Each cloud of rows lies close to a flat space through zero, with a little noise off it, and is much wider in some directions of that space than in others. After each cloud: how many dimensions does that space have?

[[  4  -2   8  -6   4   5   1  -8   7   1  -1  -1   1   8   0  -6  -4   1
   10   8  -8  -4   5]
 [ 71  11 -19  -5  -1  16  45   7 -37 -19 -18  10  -6  35  23  31  43  44
   -3  -6 -11 -20  50]
 [ -8  21 -32  -2   1  11  19  24 -12   1  14  20  -1  -6 -13  13   7  20
  -30 -22  10  -2   7]
 [ 92   2  -8   8  -3   1  49  21 -66 -40 -32   5   1  29  27  33  64  36
   -7 -25 -19 -27  48]
 [ 85 -12   9   2  -8  -1  27  -6 -38 -25 -34 -15  -4  42  41  15  39  31
   23   7 -16 -21  35]
 [ -6 -18  38   3   3 -15 -19 -15   9  -7  -6 -11  13 -10  -7 -21 -19 -28
   16  18 -20   6 -17]
 [112 -25  20   1 -12 -13  23  -6 -59 -35 -46 -28  -5  46  60  26  46  12
   23  -2 -18 -22  32]
 [-40  -6   9  -4  -4 -11 -34  -6  23  13   8 -14   0 -20  -2 -14 -28 -27
    1   4  17  14 -33]
 [-23 -37  56  13   2 -32 -41 -18   7  -3  -8 -30  16 -30 -12 -34 -35 -64
   15  11 -17  17 -52]
 [-78  -6  19  -7  -4 -17 -66 -34  61  34  20 -30  -5 -24  -8 -31 -66 -46
   20  27  25  24 -48]
 [ 26  28 -39 -14  10  35  50   8   7   3   2  32 -10  37   2  21  29  71
   -7   7  -2 -14  60]
 [ 94 -20   8  14  -5 -14  35  22 -80 -45 -37  -8   8  18  32  26  53   4
   -3 -32 -22 -24  28]
 [-85  39 -48  -6  13  24  12  29  32  22  43  49   0 -33 -54  -1 -16  17
  -41 -23  23  13  -4]
 [-67   6  -4 -14  -4   2 -48 -27  63  40  19 -18 -14  -5   1 -16 -55 -14
   14  24  30  21 -32]
 [103  -3  -4  -4  -8  12  47   1 -48 -28 -36   2  -9  53  48  33  52  43
   12   1 -19 -29  58]
 [-20 -26  41  -1  -4 -16 -45 -38  34  14  -1 -34   4  -3  10 -27 -38 -40
   30  29  -4  10 -34]
 [ 84 -32  31  14  -9 -24   8  -2 -59 -39 -37 -27   4  19  38   9  36 -15
   18  -9 -21 -17   9]
 [112  14 -22 -16  -1  37  66 -10 -26 -18 -34  10 -11  76  50  44  56  80
   22  18 -22 -35  91]
 [-83  23 -18  -7  22  26  14  11  48  19  43  47  10 -35 -66 -21 -26  10
  -27   5 -11  13  -2]
 [-62  -9  19   9   4 -22 -36   8   5   6  16  -9  10 -52 -30 -28 -28 -61
  -16 -17   4  18 -59]
 [-66  25 -14 -12  28  32  29   5  56  18  38  53   8 -16 -63 -18 -17  30
  -18  20 -15   6  14]
 [ 52  -1  -7  -6 -14  -2   4  -8 -17  -8 -21 -16 -11  33  44  22  20  23
   16   0  10  -9  22]
 [ 75 -37  40  19   1 -23  15   4 -59 -42 -38 -19  16   6  17   5  35 -22
   10  -9 -38 -15   6]
 [-39  -1  -8   8  -6 -23 -24  25 -20   4  13  -9   1 -39 -13  -1  -7 -36
  -27 -37  24  14 -43]
 [-48  32 -34 -27  12  38  13 -17  61  34  26  27 -10  20 -12   1 -28  48
    4  31  10   3  22]
 [ 29 -12  11   8  -4 -22  -9   8 -35 -16 -15 -21   1  -5  15   8  15 -23
   -2 -20   6   0 -16]]
 | 4

[[ 11  62  -1  12  -7   9  50  21  23  29  31  57 -26   8  50 -19  16  71
   -3 -84 -23 -20  49]
 [ 46  36  82  83 -16  -4  47 -13  24   2  55  26 -10  22  27  30  28  36
  -47 -17  -5  20  16]
 [-50 -14 -71 -72  39   3 -68 -51 -11  27 -39 -18   3 -17 -12 -35 -14  15
   40  -2  29 -22 -29]
 [ -8 -26 -29  38  50   8  -3 -20  17   8 -16 -18  18 -23 -25 -24   8 -19
   38 -34  16  62   5]
 [-16 -10 -29 -50  29  21 -31 -35  20  16  -8  10   7   1  14 -18  23  20
   16   4  18  24 -22]
 [-27   6 -28  -5  19  30 -62  12  11   5  31 -73   8  40 -39 -35  21 -23
  -26  38 -33  31  33]
 [ -2 -16  38  34 -31  -1   8 -65  15   9   4  30  26  37  25  16   2  49
   48 -31  22   4  25]
 [ 14 -10 -12 -18 -17 -44   7  -8 -17  -3  -8  -6 -15 -11  17  17  -9 -23
   -9   0 -16 -38 -17]
 [ 42 -20 -36 -26  39 -29  16   6   6   9   8 -39 -23  33  49 -52   1 -24
    4 -92 -11  10  -3]
 [ 18  17   8  -9 -31 -26   3  74  -9 -17 -21  -1   3  -7 -25  15 -39 -39
  -44  31 -65  -9  18]
 [  7 -29  10  -6 -44 -22 -32 -38  -4  22  -8 -43  21  63   6 -35   0  17
   45 -12  -5 -21  40]
 [-18 -38  11 -51   1  30 -43  11  68 -13 -18 -46  34   8 -46 -24  -1 -63
  -16  88 -16  71  12]
 [ 33  -1 -26 -23  14 -27  42  28 -15  15 -41  22 -18 -14  36 -45 -27  19
   39 -93  19 -19  -8]
 [  8  -2  50  14  -2  44  28  40  72  -4  -2  17  24 -17 -28 -20  14 -14
   -8  34  -3  78  31]
 [ -5 -15   8 -18 -35  -7 -20  39  15   9 -17 -36  14 -19 -48 -23   2 -45
   -3  73 -42  -4  33]
 [-57 -18   5 -47  37  36 -57 -59  65  28   8 -19  22 -16 -25 -28 -10  -5
   10  28   9  19  12]
 [  8  41  23   4  17   0  -3  16  14  -9 -19  56   2 -44 -14  44 -14  19
  -62  37 -10  31 -37]
 [ 30  56  38 -33  21   8  37  48   1 -32 -10  59 -39 -43  17  37 -27  20
  -96  26  39  -5 -82]
 [ 12   4 -17 -23  -1 -39  -5  -9  -6  22 -37  -2  -8 -13   4 -25 -26  14
   10 -32  -2 -27  -3]
 [-28 -33 -80 -77  18 -24 -60 -23  14  51 -42 -61   5 -15 -19 -87  -5 -24
   57 -15 -22 -22  24]
 [-22  14 -22 -47  15   7 -10  16   6 -16  19 -14 -25  -8   3  11 -14 -30
  -48  20 -17 -24 -16]
 [ 12  -9  90   1 -81  33  81  45  69 -50  13  54  12  -3   5  54  13 -35
  -26  81  -3  27  26]
 [ 36  36 -26   1   2 -29  15  56 -32  12  18  -6 -36 -17  13  -8  24  -6
  -43 -10 -45 -26  -6]
 [ 12  18  78  43  50  51  43 -12  49  11   5  95  23 -33  16   9 -16  61
   12 -54  49  65 -13]
 [  0  46 -63 -17  -3 -33  47  22  28   1   3  -6 -49  -9  27 -17   1  -8
  -31 -61 -36 -27  34]
 [-42 -51 -16 -18 -17   8 -12 -13  57  10 -22 -27  38  -1 -31 -35 -19 -51
   66   1 -28  22  71]]
 | 13

[[ -6 -11   6  15  13  -1  -7   1   6  -2  24 -17  -3  -4  14  -7 -10  16
   -3 -18   8  42  -9]
 [ -3  25 -15  -6 -20  29   6 -15  25   7 -21   7 -14   8 -94 -24  20  -7
  -35  24 -10 -31 -24]
 [  7  36 -35 -15  -6 -11  -5   2  41   4   7  30 -17 -18  -3 -53  27  11
    5  18   7 -22 -33]
 [-10  -5   3  11   4  10   1   0   6   4   9  -9   3   4 -12   1  -4   6
   -3  -4   5  21  -9]
 [ -6  13  -6   2 -13  27   9 -11  18  15  -6 -10 -12   3 -45 -18  19  -6
  -30  14 -20   0  -8]
 [  0 -34  29   8  11  14  -1  -6 -48  -3   4 -31  16  38  -2  28 -23  -6
  -20 -31   1  20  27]
 [-10 -20  15 -56 -28   4  -2   7 -41   1 -23   2  42  79  26  25   6  16
    9  -7  25 -20  28]
 [-13  -5  11  26  36  15  -3   8 -34   0  16 -27  19  26  -9 -21   1 -10
  -24  -4  19  21   5]
 [ 35  35  -1 -11   5 -47  18   1  -2 -30  -2  21 -30  23  41  19  11   7
   17   5   0 -32  18]
 [  6  -3 -11  -2  -2 -10  -8   0  21   5  13   4  -7 -36  34 -15   0   5
   11  -6  -9  12  -8]
 [ 15  -5  -2   4  21 -14  -4   1 -13  -1  18  -4   2   3  27 -16  -9  -3
    0 -21   7  -1   3]
 [ -7  33  -3  -5 -27  18  10  -4  12   3 -30  37 -17  15 -37  26  33   1
   -7  42 -20 -30  -9]
 [-16 -35  10 -10   2   9 -14   0  -7   7  20 -42  20  14  19 -22 -10  13
  -14 -29  14  46   7]
 [ -4  12  -6   6   4  -6   3  -1  28 -10   7  -9  -9  -7 -20 -23   2  10
   -1   0  14  12 -14]
 [ 15  -2  10  15  13   2   1   2 -35   8   7  22   1  17  32  34  -1  -9
   -1  -8 -15  -7  10]
 [-15 -16   8  15   0   4  -4   6  10   7  11  -7   6 -24  29  17  -7   9
   17  -4  -3  38   0]
 [-10  15  -3 -12 -20   0   7  -7  20 -17 -30 -20 -14 -14 -57 -18  17  -8
  -19  32  -1 -19   7]
 [ 11  25 -20  16  50 -33   6  23   1  -3  28  12  13  -8  52 -43   6  -7
   30   3  33 -10  -6]
 [  2  -7  10  21  10  16  -1  -2 -22  11   4   7   2   1  -1  25  -7 -11
   -8  -4 -16   6   2]
 [ -8   7 -17 -23 -20  19  24   2  30  29 -11   1  23  -3  -9 -13   8 -12
   16  13  -5 -18   1]
 [-12  27 -15 -10  11 -33   8  19  32 -20   2   2   7  -7  14 -33  13  13
   34  22  45  -3  -7]
 [ 17  -4 -10   0 -14   8   3 -14  18  18  -2  14 -14 -33  -8   8 -10 -10
   -1  -8 -35 -11  -9]
 [-21  34  -8  27  16 -12  22   8  51 -28  -9 -23 -14 -33 -68 -26   6  -5
    6  37  29   8 -15]
 [  2  23  -7  15   7   0  19   2  23   7   6   1  -9 -14   9   0  12  -7
    7  15 -13   4   1]
 [-17 -16  12  -2  -2   5  -8   5 -17  -3  -4 -14  16  11   1   6  -1   2
   -3   0  14  16   9]
 [ -7 -11  23   4  -4  10  10  -2 -30 -12 -22 -15   9  29 -33  35 -10  -6
  -13   2   4  -3  20]]
 | 10

[[-14  14  21   3  -2  -4 -36  25 -11  -8   8  42 -42 -16   8 -40  -8 -19
  -13  11 -15  13 -15]
 [ 16  -4   2   1  -9 -16   9   7  -7  13   4   4  -7   1  -4   5  16  14
   21  -7  12  19  12]
 [-12  16  -6  -4  -1   9  -4   6  -5 -12   1  22   1  -3  -7 -15 -14  -7
   -3   2 -11  -1  -7]
 [  3   2  11 -16  -8  12  -3  19  -4   3 -11  29  -5 -17  24 -22 -19  -8
   -3   0 -16   7  -7]
 [ 17  14   0   6 -10 -21  25  -3  -8  -1   7   9 -10   8 -12   8  17  19
   44  -5  34  18   4]
 [-41   4   5  15  18   2 -45  -8   3 -25  14  -6 -14   5 -21 -19  -5 -23
  -47  17 -20 -30 -17]
 [ 30   3  -8 -16  -8  10  63 -17   8   9 -25 -17  33   3  27  33   1  16
   50 -13  27   9   1]
 [ -8  -2 -11   8  12   0 -31   5  -1  -3   3 -10  -1   1  -9  -5   4 -16
  -26   3 -20   1   0]
 [  8   2  10  -9 -16 -10  21   9  -8   8   5  27  -6  -4  -5  -6  -6  20
   21  -6  16   4  10]
 [ 34 -14 -61  -2  18  17  18 -19  15  21 -26 -72  75  13   5  62  19  -2
    3 -19 -18  12  20]
 [-27  12  37  -9 -14   5  34 -15   3 -22   7  33 -12   2  -3 -19 -27  17
   14  14  30 -39 -18]
 [ 37  -6 -50 -19  -4  11  34   9   1  28 -20 -21  61   0   3  35   3  13
   25 -24 -13  25  29]
 [-19   5  32   0 -17 -15  -8  15 -12  -8  21  46 -42  -6 -16 -36 -11  12
    2   6  15  -8  -1]
 [ 27   0  -8 -11   3  14  14   0   4  10 -29 -13  17 -12  43  17   2 -13
   12  -7  -7  22  -9]
 [ 28  20 -13 -12  -3   5   6  23 -12  12 -19  23   6 -15  27  -3  -2 -12
   24 -10 -15  46  -2]
 [ 18 -11 -51   7  18   8   2 -14  11  12 -12 -59  54  14 -16  46  20  -2
   -7 -14 -17   7  19]
 [-20  13  22  15   6  -4 -13 -11   2 -22   5   7 -30  -2   5 -16   3 -15
   -6  15   8 -14 -23]
 [-33   0  12  25   3 -19 -32  -8  -2 -19  35   1 -33  14 -46 -16  10   1
  -28  14   7 -26  -1]
 [-11  -1 -10  13  14   4   2 -25  10 -11   0 -34  15  10 -12  19   8  -6
  -10   4   3 -17  -7]
 [ 39  -5 -21 -14   1  13  35  -2   5  22 -32 -23  35  -8  41  32   6   1
   28 -15  -1  26   4]
 [ -2  -2  -3  -6  -1  11  -5   3   0   2  -6   6   7  -4   4  -6 -10  -5
  -12  -2 -13  -4   0]
 [-22 -18  -3   8  15  11 -27 -10  14  -6   5 -30   9   6 -11   5  -4 -10
  -46  10 -19 -33  -2]
 [ -3  18  20  -5 -11  -9  -9  22 -12  -4   5  51 -34 -14   4 -32  -7  -6
   12   5   2  19  -8]
 [ -3  -8  -9  -1  14  19 -25  -4   8   0 -15 -25  12  -7  25   4  -6 -27
  -34   5 -31  -8 -12]
 [ 11 -12 -12   2   2   1   3   1   4  11  -4 -24  11   1   2  18  11   2
   -1  -5  -2   5  12]
 [  7  11  -8 -17  -2  19  14  11  -3   3 -17  20  21 -11  17  -4 -20  -5
    6  -6 -12  11  -4]]
 | 6

[[-19   0 -38  24   6  27 -32 -48  11 -41  16  21 -34  20 -27  30  98 -45
   12 -47 -12  78  64]
 [ -4 -28   1 -43   4  -6  -2 -53 -12  93 -14 -26  16  -4  19 -23 -14  -3
  -19  22  -6 -60 -31]
 [ 57   2 -22  26 -12  20  -3   5  60 -14  32  37 -66  21 -11   0  14 -17
  -50 -21 -13  -4  25]
 [-28 -14  25  15  21  26  16  -5  -8  22  -2  24 -23 -19  61 -54   0  20
  -31 -16 -71  -8 -27]
 [ 19  -8  -2  37  48  12  60  68  -3 -15 -11 -55  13  15 -40   8 -21  -5
  -14  -7 -41  52  -1]
 [ 55  24  -8 -26 -19 -21  55   0  44  -3  20  37 -36 -14 -50 -19  59 -18
   -5 -35 -45 -21 -19]
 [-26 -40  26   0  24  43 -21 -64 -11  23  -8  -2  35  -5  52 -14  -5  32
    4 -24 -32 -34  29]
 [ 40  45 -11  34 -16 -42  24   7  64   7  45   8  -4  12  40 -35 -36  -3
  -96  -3 -23  -6  17]
 [-52  56  26 -24  18 -56   2  34  32   0  24  40 -62 -36   9 -12  19  25
  -33  16   0   7   5]
 [ 17   1  11  14  21 -53  20 -50 -34 -28  18 -44  78 -64 -74 -53   9 -45
   41  26  52 -21 -27]
 [ 77 -11  -5  35 -24 -42 -14 -62  -5 -27  53 -26  50 -14 -77  28  16 -40
   79 -15 -17  -6 103]
 [ 14  -3  23  -6  31 -16  63 -18  10 -44  55  -9  34 -57 -27  14  24 -96
   14   9  40  -3 -15]
 [ 38  -4 -33  11  28  -3  25  53  36   4   8   3 -90   6 -18  32 -34 -73
  -36  22  28   7  34]
 [-52  21  39 -41   1   7 -14  15   2 -24 -42  -3  34 -47  25 -53   4  33
    0  -5  10   3 -11]
 [-29  13  67  25  36  28 -38 -57  30 -38 -17  58  33 -18  14  41   3  44
  -24  65  18 -31  34]
 [-41 -32   8  15 -64 -46 -84 -49 -34 -56  54 -11  65  12  -1 -56 -25  78
   38 -15  45 -28   0]
 [-45  25  27 -11  -4  -1 -26  43  36 -97 -63  80 -52 -28 -13   0   1 -25
  -19  36   6  29  41]
 [ 31 -32  21 -20  14  26 -22  40   4 -29  -4  52  14  45 -55 112   8 -34
   52 -29 -40   5  -2]
 [ 11 -15 -19 -17 -29 -18   7   4  28   8  -8  45 -48  67 -31  90  -2 -14
   -9  24 -40 -10  26]
 [ 37 -13 -38  36  17  33  35  -5 -35  27  10 -57 -23  -1  32   0 -25  21
   57 -35  11  -4  64]
 [  0 -19  52 -21 -16  21  33 -10  26  25  22 -24   0 -10 -11  80  25   5
   -6  77 -15   5  23]
 [ 14 -16  14  -6 -53  21 -51 -12 -39 -12 -21  31  -2  -7 -28  61  37 -36
   81  33 -16  29  17]
 [ 33  -3  -9 -20  15  46   7  34   4  20  -2 -20 -41 -14 -16  41  34 -33
   33 -19  13  26  22]
 [ -3  45 -28   3  24  54  18  -8  -6  -4 -20  12 -40 -39  36   2  68 -50
   11 -15  53  49 -11]
 [ 18  33 -39  64  37 -42  79 -76 -19  27   4 -15  45  28  22 -21 -23  47
   -7  -6 -17 -46  -4]
 [-31  30   7 -16  30 -16  65  32 -22  58 -18 -66 -27 -58  -7 -45  28  -7
  -16  43  -5  41 -40]]
 | 17

[[-10 -90 -90   1 -41 -45 -61 -30   1   8  59 -52 -61  -4  -6  43  36  -1
  -71  21 -32  25 -45]
 [-42 -32 -60  -8 -37 -33 -44  16  19 -39 -17  -4 -43   5 -16 -18  24 -20
  -12 -26 -24  61  23]
 [-39 -25 -85 -24 -21 -16  -2  46  36 -14 -71  16   1  28   2 -12 -16 -23
   30  12 -45  76  43]
 [ 15 -51 -30 -77 -22  -6 -28 -13 -11   6  16 -36  22  14  54  68  41   5
  -47 -11  50  -2 -17]
 [  1 -26 -21  28   7  -6  -7   4 -24  42  41 -19  12   1 -26  25 -26  29
  -18   9  -5 -15 -21]
 [ 48  31  28  28   2 -16 -28  -5 -34  11  71 -26  -9 -18  11 -10  -4  -6
  -14 -21   0 -17 -24]
 [ 59  34 -13  -3  19  39 -11   5 -15   2  57   5  41 -12  29  17 -13  -8
   32 -15 -28 -15   2]
 [ 10   8   0   9 -26  -9   2 -15 -52 -50  28  -8 -42 -28 -17  29  -4 -20
    9  -7 -10  27   3]
 [ 28 -32 -57 -65 -18 -13 -11  31   6  25   9 -10  18   1  45  16  -4   1
  -38  23  16 -21   0]
 [-10  11  30  27  -7  -6   0 -25  -9 -29   6   0 -38 -19 -22 -13  14 -11
   -3  -6   0   3  -8]
 [ -3  38 -21  68   1  28  19 -28 -36 -21  22  -1 -12 -37 -28  22 -25 -48
   30  20 -35  19  -2]
 [-28 -20  -7  -3  -1   8  13  -4  27 -15 -36  32 -12  10 -22 -13  -5  19
   22  -5 -25  19  27]
 [-14   5 -90   4  -5  12 -27  29  53  -6 -23  16  15  22  14 -14   4 -32
   42  12 -69  55  27]
 [  8   3  -4 -27 -26 -26 -11   8 -17   1  -1 -10   6   6  26   9  -4  -2
  -13 -19  28  19  14]
 [-13  25  -3  54  38  37  35   4  30  -2 -33  29  -1   2 -35 -28 -17 -18
   58  39 -66  10  -1]
 [-26  -9  14  19  12  -7   4 -34  48  37 -42 -17  -3  11  26 -29  19 -19
  -28  17   8   1 -28]
 [-50  -9  47  35  11 -17  23 -10  11 -11 -61   0 -36  -1 -36 -45  -1  -9
    3 -18  -5  32  -4]
 [-12   6  -2 -19  12  32  34  -6  32  17 -31  21  30  14  10  23  15   6
    8  59  25 -46  -3]
 [-19  -9  -3 -28  30  21  22  46  39   7 -47  24  26   7 -17 -29   5   9
    4  26  12 -44  10]
 [  5 -14  -4  11 -25 -36 -22 -18 -21  32  45 -24 -16 -21   2   0 -12  13
  -62  -4  37 -30 -11]
 [-20 -20  14   5   1  -5   3   0   2 -24 -13   7 -31  -9 -34 -22   5   8
   -2 -16 -10   9   4]
 [-45  27  25  34  24  50  59 -13  19 -27 -63  49   5  -6 -50  -9 -11  -6
   54  28 -12  -7  24]
 [-44 -31 -40  15 -18 -25 -20  -3   9  18 -20  -3   4  21 -15   3 -17  16
   -6 -28  -6  52  22]
 [ -8  45  37  -4  16  21  31  13  31 -23 -47  32   9  13  -2 -26  19 -12
   38  32   7 -21  10]
 [  4 -43 -53  -7   3 -11 -18   9  15  74  21 -19  32   7  19   7 -25  21
  -47  14   6 -23 -14]
 [-18   0  22   6  14  33  23 -32 -22 -10  -4 -10  12 -36 -15  22   8 -21
  -26  -5  49 -37 -10]]
 | 12

[[ 32  -7  -6  79 -18 -48 -40 -39   1  -3  19 -45  25 -59  10  16 -21 -37
   -8  31  -8  26   0]
 [ -5  47  23  22  44 -11 -12   7  -4  -3  10 -51 -26  43  26 -41  28 -30
  -65 -47  -3  20  -2]
 [ 12 -38 -26  -5 -15  -2  15   3  16 -33  12   2  18 -10  -7  44 -35   2
   21  34 -17  16 -13]
 [ -8 -19  55  46  13  -7 -44 -20 -10  63  -8  60  40 -62 -11  27   6  55
  -11  -2  31 -26  -1]
 [ 20 -42 -89  42   5 -44  33  54  26 -55 -28  20 -45  23  64 -24  -9  47
   11  80 -29  50  19]
 [ -8  29 -20 -35  -9  45   8  21 -14 -14   0  -9  -8  27 -14 -19  -6 -68
   10 -52 -15 -25   7]
 [-19 -11  15 -50  21  -2   5  24  10   1   4  40  -8  50   5  25   1  50
    8   5  10  -5  -7]
 [ 26   2 -10  51 -26 -48 -27  -9  -9   3  16 -30  -9  -9  12  11 -14 -35
   11   9  -1  13  12]
 [-39 -14  45 -44  27  35 -36 -44  -6  29  10  47  49 -27 -22  44   7  41
    6  10  44 -18 -41]
 [-16   1  11 -19   9  24  -8  -3   5  21 -27  45  25 -30  -7 -16   9  38
    3   7   6 -33   6]
 [-14  61 -34 -70  -3  47  45   8 -22 -22 -12 -50 -63  72   1 -81  42 -62
    5 -47  -2  -6   8]
 [  1   0 -19   8  -6  23  21  18 -26 -14  23 -16 -32  38  -7  18  -5 -60
    6 -45   7  16 -12]
 [-29  22 -44 -88   7  67  35   7  -9 -41  -6  -8 -18  47  -7 -30  12 -44
   19 -19  -6  -8 -15]
 [-25   0 -70 -37   4  89  20   7 -17 -40 -22  28  13 -18  -9 -22  -6 -59
   24 -11 -11 -14 -18]
 [-14  39   3  -9   8  44 -12   5 -15   8 -14  -2  11 -11 -11 -42   9 -49
  -19 -52  -9 -33   9]
 [ -4  18 -48  16  33 -15  12  20  11 -43 -18 -27 -39  33  53 -61  23  -2
  -31  24 -18  37   5]
 [ -6  11 -38 -35  21  12  54  32  17 -38 -26 -17 -49  53  27 -60  28  24
  -19  10 -20  22   9]
 [-11  35  -5 -11 -25  44  -6 -25 -32  36 -27   9  -4 -34 -21 -51  32 -34
   28 -30  21 -43  16]
 [ 14   2  25  78  24 -68 -68  -7  18  10  10 -12  33 -34  35   9 -17   8
  -45  22 -15  12   9]
 [  5  17 -38   9  -4   7  14 -14 -14 -29   8 -53 -31  18  13 -29  15 -59
   -3  -2  -2  32 -11]
 [ -7   2  -3   4  22   8   4  11  15  -1 -28  19  14 -20  11 -31   9  34
  -24   9 -15  -9   9]
 [-14 -30  38  22  21 -22 -70 -19   8  33   5  66  62 -52   3  56 -21  50
    1  35  20 -19 -13]
 [ 37  -2 -18  44 -42 -25   8   2   1 -15  12 -49  -5 -20  -8   5 -27 -51
    8  -2 -27  13  16]
 [-23 -10  51 -22  18   6 -23  13   0  45  -5  67  21  -1 -14  31   1  58
    3 -17  23 -37   2]
 [  0 -13  -7   3  19 -32  -2   8  14 -18   8  -2 -16  28  27   9   2  29
   -8  31   2  30  -8]
 [-33  19  21 -55  38  26  -3 -19  -2   0   5   2  -3  34   5 -10  28  17
  -18  -5  22   2 -26]]
 | 9
